The rows come from 4 hidden closed curves, with some noise, and rows from the same curve form a group. Each curve winds through 8 dimensions. The rows are also pushed far along 5 directions, which tell nothing about the answers.
In the rows, zero is written as 128.
Known rows, each followed by its group:
[ 98  72  84 149 113  82 138 136  81 148 146 137 141 111  82 113 204  48
 115] : zubog
[121 117 141 118 117  86 126 141 133  99 130 115 120 113 111 141 154 127
 111] : febiv
[126 112 145 112 107 109 120 134 127 111 112 105 116 131 124 135  90 131
 163] : zubog
[121  88 120 165 128 122 104 122 117 154 127 130 144 146 129 127 136 134
 135] : regem
[132  95 105 128 159 152 149 156 139 189 108 176 144 116  73  98 205 112
 109] : febiv
[106 110 174 132  69  84  84 104  99 100 138 105 104 158 121 170  68 122
 115] : zubog
[157 105 126 153 119 107 102 128 126 156 121 173 139 174 125 119 124 116
  93] : regem
[118 125 111 153 153 115 133 131 147 130 107  69  73 130 183  94 199 154
 145] : febiv
[ 75 131 120 100 137 129 153 132 114 103 127 101 116 123 130 136 144 111
 167] : zubog
[119 135 119 116 144 132 144 120 131 140  99 141 150 195 113 125 147 118
 167] : regem
[132 116 120 138 127 144 127 108 156 140 116 115 137 135 139 125 151 140
 122] : muve
[110 136 148 136  92 117 117  98 138 130 129 122 121 202 123 161 101 126
 130] : febiv
[189 179 120 171 151 125 109 162 163 105 105 104  84 134 180 111 168 187
 127] : regem
[138 168 130 147 132 137 131 105 167 145 123 136 135 195 125 140 150 142
 119] : muve
[ 93 134 129  89 192 187 171 145 149  98 115  78 118  57 185  85 194 187
 145] : febiv
[ 73  83 134 143  92  99  75 122 101  57 132  69 105  86 147 192 113 131
 134] : muve
[104 108 127  75 109 187 170 100 118 149 126 155 197 125  69 123 111  88
 144] : regem
[ 96 144  88 152 194 145 142 116 157 144  78  72  91 174 180 122 201 160
 211] : muve
[118 101 142  90 103 144 140 127 106 118 137 118 129  64 111 127  95 115
 119] : regem
[ 95 175 136  99 162 173 174  99 144 112 120  83 166 152 122 154 128 169
 216] : zubog
[111 165 162 109  96 147 105 101 123  81 126  97  99 146 163 171  44 144
 143] : febiv
[143 123 155 118 122 135 111 148  99 118 131 162 144 122 110 125  99 138
 107] : muve
[157 139 116 153 119 122 117 125 137 132 146 141 129 106 124 137 144 119
  81] : regem
[133 138 162 117 103 106 124 119  85 117 148 140 145 129  70 166 117 122
 104] : regem
[118 117 102 150 148 121 125 109 119 137 116  92 103 111 152 138 166 129
 139] : muve
[125  76 141 118 125  91 108 152  85  81 154 111 116  52 184 118 100 145
  92] : febiv
[121 159 135 129 126 151 125 134 141 106 126 132 143 145 109 155 132 142
 136] : zubog
[128 135 126 109 155 136 145 143 130 114  98 109 125 140 145 115 135 153
 181] : febiv
[ 84 128 154 103 133 140 146 123 110 123 129 107 116 144 126 128 129 144
 150] : zubog
[ 97 104 154 120  99  92  81 126  97  79 162 135 112  83 144 175  63 111
  77] : regem
[129 143 144  97 109 138 150 110 115 108 132 117 147 112  95 152 125 124
 123] : regem
[124  96 133 138 102 120 117 101 131 134 131 111 142 124 118 141 128 127
 117] : muve
[115  81 108 145 125 141 114 141 105 132 128 130 147  83 104 123 167 113
 119] : muve
[134 104 112 120 181 148 137 153 138 143 115 133 118  83 176  93 141 160
 129] : febiv
[118 106  99 182 105  53 100 120 140 138 113  86 105 188 126 143 130  97
 197] : muve
[ 65 132 151  49 129 169 189 119 105  76 154  88 159  77 142 111 103 128
 166] : zubog
[144 125 122 142 103 145 104 112 137 144 103 151 148 161  91 142 119 105
 132] : zubog
[154 155 132 156 133 144 115 130 135 124 130 129 114 165 181 109 130 164
 107] : febiv
[179 148 111 159 138 138 122 149 126 129 129 130 127 103 142 100 155 143
 114] : muve
[135 167 139 113 131 139 121 116 171 114 108 130 108 161 156 146  84 141
 135] : zubog
[139 146 136 112 125 120 143 135 116 153 122 161 128 154  72 139 122 105
 133] : zubog
[ 81  94 121 119 142 106 154 118 105 126 126  84 146 139 120 125 158 124
 194] : regem
[134 125 130 131 133 130 140 100 127 201 111 177 150 203  61 137 160 102
 111] : regem
[ 95  96 144 116 111 133 130 138 130 115 146 121 125 121 147 123 119 141
 107] : febiv
[133 122 143 120 109 136 134 141 119 127 150 127 126  87 111 113 116 128
 110] : muve
[155 155 133 132 129  97 121 146 133 115 134 168 134 173 136 118 116 120
 106] : muve
[ 95 126 133  71 130 151 158 134 129 117 145 150 132  73 115 132 105 100
 104] : zubog
[152 108 101 177 123 132  93 151 152 124  97 124 133 143 138 110 169 134
 139] : zubog
[175 132 108 110 151 165 180 141 110 203 121 197 170 137  70  61 171  95
 114] : febiv
[137  94 106 192 125  84  99 119 133 148 122  92 117 159 152 124 152 140
 155] : regem
[121 109 119 129 151 160 143 134 147 162 132 126 125  91 139 104 142 146
 128] : febiv
[126 127 114  98 161 173 158 167 147 142 112 147 116  93 144  73 150 130
 129] : regem
[151 133 116 133 138 135 142 124 170 149 100 107 127 150 139 104 124 144
 179] : zubog
[144 157 173  99  99 100 118 127 134  55 129  92 110 149 183 142  49 169
 142] : regem
[ 50  88 103 117 157 132 161 131 125 146 140  88 125  98 135 108 154 113
 193] : muve
[153 160 127 177  96 107  87 130 156 111 116 100  88 166 137 156 114 142
 145] : muve
[ 86  65 110 134 100 115 137 116 117 165 137 147 154 152  79 134 167  77
 112] : febiv
[104 110 133 113 128 123 147 123 146 148 118 117 107 147 132 114 146 127
 129] : febiv
[107 182 189  35 132 177 177  95 142  87 139 128 144 134 152 139  63 164
 113] : muve
[111 109 123 147 128  95  98 148 148 104 132 123  91 114 159 147 140 136
  95] : zubog

New rows, each followed by its group:
[155 120 127 152 125 107 114 125 124 118 125 115 153 138 130 131 130 147
 144] : zubog
[144 111 102 118 142 168 147 167 140 171 122 191 139 104 103  83 155 102
  96] : febiv
[102 123 130 102 141 134 140 143 150  81 137  90 124  52 152 134 128 151
 141] : febiv
[147 203 169 105 132 115 133 120 168  80 112 100 109 177 146 154 102 177
 149] : febiv
[152 125 116 136 141 126 149 119 136 182 122 146 139 164 115 105 134 123
 141] : febiv
[158 147 100 155 144 138 140 122 131 159 117 138 140 135  96 126 192 121
 122] : regem
[149 121 114 104 147 142 161 159 118 144 119 165 159 118  99  90 154 114
 134] : febiv
[110 141 124 116 150 144 165 103 146 153 109  94 108 153 144 102 176 136
 151] : febiv
[ 91 139 164  79 108 152 163  77 104 139 120 100 145 169  88 155  83 125
 184] : febiv
[145 193 105 119 151 170 168 114 173 134  92 113 144 196 143  96 140 133
 205] : zubog
[144 158 141 117 152 142 156 147 157 124 127 106 104 114 158  83 165 171
 118] : febiv
[138 149 155  55 120 178 189  99 133 152 134 152 187 122  76 112  71 113
 150] : zubog
[132 120 122 122 131 128 123 152 104  91 123 120 130 105 148 118 134 134
 134] : febiv
[ 87  75 137 117 101 122 127  81 102 156 133 144 178 168  77 160 109  90
 137] : regem
[152 178 132 128 113 147 132  93 147 129 131 141 147 151 104 163 116 121
 108] : regem
[126 175 156  86 112 148 124  94 127 103 118 130 116 147 137 168  45 123
 135] : febiv
[116 131 119 140 138 119 151 125 147 139 118  89 110 138 127 107 199 137
 144] : febiv
[129 167 140 128 113 129 116  95 187  96 102  86 120 193 172 152  81 156
 176] : zubog
[103  99 139 137 112 139 104 130 117 115 127 120 144 138 126 141 105 138
 148] : regem
[121 150 117 108 159 167 167 134 160 116  99  85 121 123 150 108 182 167
 171] : regem
[127 121 122 123 125 143 118 131 120  94 111 100 121  96 148 135 132 137
 140] : muve
[ 86 137 132  60 183 206 185 128 161 134 127 140 144  82 155 101 139 152
 122] : zubog
[122 122 141 164  89  62  78 123 133 103 113 113 109 176  84 198 135 119
 130] : febiv
[128 124 122 123 130 136 120 167 136  94 120 132 127 114 145 123 127 140
 136] : febiv
[117  66  89 146 146 116 127 157  86 127 118 106 116  74 152  85 198 115
 134] : febiv
[146 142 143 117 127  96 120 124 125 112 120 133 103 136 140 135 128 127
  93] : febiv
[174 124 103 143 155 186 125 158 152 152 100 168 153 112 134  70 170 140
 110] : zubog
[170 202 151 153 157 139  92 157 169  87 104 134  94 181 189 139 116 206
 120] : zubog
[114 103 135 138 132  88 112 138 106 111 142 118 121 106 122 162 134 142
 119] : zubog
[112 112 146 124 128 107 103 134 103  85 126 102 123 104 138 168 104 154
 144] : zubog
[122 114  98 134 171 163 175 154 143 162 104 104 139 137 144  44 215 149
 183] : zubog
[100 101 121 135 121 110 108 151 126 131 119 141 109 138 112 132 132 103
 135] : muve
[105 121 127 128 138 152 109 139 146  95  95 104 125 137 149 140 141 158
 163] : zubog
[135 126 129 113 129 158 129 167 145 124 130 147 105  91 153  97 109 142
 106] : febiv
[125  98 123 126 146 142 138 154 137 165 113 146 125 115 101 106 170 133
 123] : febiv
[102 120 122 115 133 163 123 128 124 114 118 108  99  97 171 123 115 133
 133] : febiv
[128 112 147  78 133 176 167 149 123 141 158 186 170  91 120  88 116 133
  67] : febiv
[157 101 105 106 142 139 158 163 128 172 140 181 126  51 109  67 154  89
  70] : febiv
[113 156 146 119  98 142 114 104 105  81 127 101 128 152 141 165  82 132
 152] : febiv
[ 67 105 130 106 116 125 140 105 151 121 113 113 144 184 109 170 126 118
 167] : febiv
[147 133 120 118 119 158 140 103 117 144 130 142 179 113  89 130 108 105
 143] : zubog
[119 122 128 133 130 149 122 130 128 161 131 153 115 120 111 123 140 118
  97] : zubog
[177 151 141 143 134 110 119 153 164 117 112 110  78 139 183 101 138 183
 106] : regem
[133 144 110 140 158 151 134 129 143 123 113 125 136 163 171 114 159 155
 142] : febiv
[132 123 121 133 119 155 125 148 131 124 139 147 149  94 108 119 144 124
 106] : zubog
[147 123 143 122 109 122 124  89  92 161 143 153 139 136 107 146  80 107
  99] : febiv
[157 170 156 123 103 101 121  90 106 122 133 135 121 161 106 154 118 112
  87] : febiv
[ 96 117 106 125 161 124 142 127 173 144  84 108 104 177 149 125 178 135
 171] : febiv
[137 128 128 135 130  85 124 144 144 113 116 119 111 133 118 133 172 127
 116] : febiv
[110 143 154 112 118 142 129 128 139  73 138 106 150 130 142 147 113 162
 137] : zubog
[135 102 132 152  96 121  80 144 134  85 115 108 125 115 144 136 113 142
 128] : zubog
[146 146 126 113 140 141 144 124 151 155  96 134 125 162 110 124 114 130
 171] : zubog
[142 148 142 125 121 124 140 129 143 141 128 144 138 146  81 133 158 129
 109] : febiv
[163 102 110 154 147 135 120 137 115 183 133 161 116  98 141  89 144 126
  82] : febiv
[136 149 132 110 162 188 161 108 143 175 125 137 136 124 144 101 115 155
 137] : febiv
[138 128 124 112 107 107 134 130 141 142 125 149 117 130  97 135 105  91
 122] : febiv
[109  83 137  87 103 159 137 110 111 142 127 139 144  81  97 135 105 104
 102] : regem
[ 98  72 134 131 117  85 105 122  89  91 141  76 105  85 178 141 103 139
 134] : febiv
